There are 3 ways to turn a row about zero (a turn may also mirror it). The second row of each pair is the first, turned, with some noise.
Some pairs, each with its turn after it:
1.949,1.277,0.370,1.185,1.292
1.068,1.939,1.879,0.672,-0.226 -> dinog

-3.561,5.539,-1.482,0.388,3.236
-3.899,-0.854,2.588,5.040,-2.891 -> dinog

-1.652,0.291,1.078,1.906,0.385
1.397,-1.132,-0.326,2.069,0.189 -> figut

-0.408,0.343,4.961,1.604,2.616
3.857,2.278,-2.024,3.059,-1.226 -> figut

2.117,3.941,-1.078,1.830,0.867
-0.108,-1.575,-0.647,1.272,4.469 -> Gobin

-1.145,-3.339,-0.507,-0.034,-5.382
-3.869,-3.525,-3.514,-1.004,-0.967 -> figut

-0.231,-0.397,-0.853,-0.131,0.808
0.111,-0.256,0.301,-1.177,0.206 -> Gobin

-2.477,2.177,-0.610,3.796,0.196
2.519,-3.257,1.390,2.031,1.461 -> figut

-0.582,-0.026,0.327,1.334,-2.110
0.215,-2.163,-1.386,-0.215,-0.153 -> figut

-0.920,-0.285,-0.944,-0.562,-2.085
0.579,-1.335,-2.080,0.155,-0.333 -> dinog

-2.067,-1.703,4.384,6.047,1.805
-1.002,-5.811,-3.596,1.318,-3.566 -> Gobin

0.256,-0.376,-1.143,-0.236,0.103
-0.755,0.014,0.447,-0.598,0.924 -> figut

0.114,0.551,2.412,-0.564,1.234
-0.813,0.194,2.167,-1.710,-0.883 -> dinog

-4.215,0.359,3.331,-0.654,-0.444
-0.239,1.236,-4.308,-0.610,-2.648 -> Gobin

0.340,-1.592,-0.863,2.047,-1.794
2.079,-1.317,1.033,1.633,-1.093 -> Gobin

-0.119,-2.312,-0.102,-1.051,1.014
-0.845,0.093,1.292,-1.392,-1.667 -> Gobin

-0.931,0.948,-1.351,2.103,-1.434
0.144,0.814,-1.819,1.835,-1.240 -> dinog

2.100,0.342,-3.526,-1.246,0.500
2.258,-0.823,0.677,2.662,2.417 -> dinog

New pairs, each followed by its turn:
0.902,-0.610,1.008,-0.626,0.328
0.376,0.102,0.880,-1.249,0.539 -> dinog

0.082,0.102,-0.915,1.414,0.768
-0.086,1.297,-0.043,1.189,0.366 -> dinog

-2.281,1.463,-3.504,-0.090,-1.023
-0.750,-1.649,-2.046,3.607,-0.346 -> dinog

-3.706,-0.995,0.299,0.053,1.050
-3.778,-0.713,-1.118,-0.211,-0.047 -> dinog

-6.570,-4.843,-2.728,1.036,3.422
3.340,-2.579,-0.413,-7.045,-4.314 -> Gobin

2.240,-1.059,1.304,4.392,-1.073
2.583,-1.140,-3.737,-0.967,2.289 -> figut

-3.781,1.181,6.110,0.557,0.844
3.296,-0.125,-1.570,5.001,-4.272 -> figut

-0.244,-2.725,-1.131,-1.429,0.877
-0.651,-1.007,-0.462,-0.599,2.875 -> dinog

-1.528,-0.085,-0.421,-4.374,0.607
-1.060,-4.256,0.975,-0.179,0.768 -> dinog

-0.422,0.390,-0.356,4.741,-6.570
2.443,2.535,-6.139,0.083,-4.074 -> dinog

-3.177,2.879,-0.437,-3.491,-0.996
1.332,4.217,-2.625,-1.742,1.165 -> Gobin

-1.599,0.538,3.292,2.890,3.040
-3.604,3.381,1.677,-1.300,-1.518 -> dinog

5.948,-0.355,-6.570,1.488,1.228
-0.983,1.156,1.865,-5.719,6.764 -> figut

2.347,-1.872,-1.071,1.352,-0.257
0.078,-1.669,2.705,1.182,-0.280 -> Gobin

-0.036,-2.540,0.226,-0.573,0.985
-1.415,1.444,-1.214,1.167,0.829 -> figut

-1.007,2.291,-0.129,-0.991,-1.518
0.155,-1.478,1.593,-0.487,-2.106 -> figut

0.725,-0.253,0.503,0.809,2.053
-1.558,-1.788,0.100,-0.684,0.246 -> Gobin

1.507,-2.530,0.230,-0.851,-0.878
-1.705,0.985,-2.409,-1.231,0.158 -> figut

-0.217,1.254,1.266,2.033,-0.707
-0.157,1.696,-0.488,-0.059,-2.165 -> dinog

-3.607,6.570,1.323,0.233,-0.165
4.004,-2.979,4.310,1.604,-3.508 -> figut

-1.636,-0.066,1.530,-0.699,-0.438
-0.141,0.990,-1.527,-0.207,-1.458 -> Gobin

-0.304,-0.863,0.155,-0.043,-4.370
1.777,-0.875,-3.523,-1.372,-1.448 -> dinog

-0.283,-0.464,-0.292,-1.630,-0.324
-1.392,0.549,0.486,-0.133,-0.845 -> figut

-3.371,-0.258,-2.471,-0.057,-0.918
-2.430,-2.557,1.748,1.748,0.392 -> figut

-2.909,0.770,4.385,-1.005,-3.393
-1.214,-1.968,-1.519,-3.710,-4.393 -> dinog

-0.480,0.496,-0.746,3.331,-3.627
3.696,-1.092,-0.681,3.231,-0.263 -> Gobin

2.076,-0.045,-1.112,-2.086,0.284
-0.948,1.431,2.298,-0.101,1.465 -> Gobin

2.325,-0.194,1.629,0.853,3.264
-3.738,-2.421,0.348,-0.072,0.787 -> Gobin

0.937,0.121,-0.050,-0.817,4.623
-3.045,-1.454,0.681,-2.967,1.377 -> Gobin

1.029,-2.407,1.540,-0.964,0.776
0.180,0.201,0.692,-2.374,1.899 -> dinog

4.613,-0.125,0.082,0.672,-0.777
4.089,1.949,0.957,-0.520,0.698 -> dinog

-1.606,-0.268,1.727,3.267,-2.239
1.851,-1.715,-2.408,2.440,-1.851 -> Gobin

-0.074,-0.731,3.283,-0.567,3.968
-4.455,-1.362,-1.277,-1.911,-1.190 -> Gobin

-0.824,2.467,-0.328,1.361,-1.205
0.284,0.273,-0.646,1.645,-2.721 -> dinog

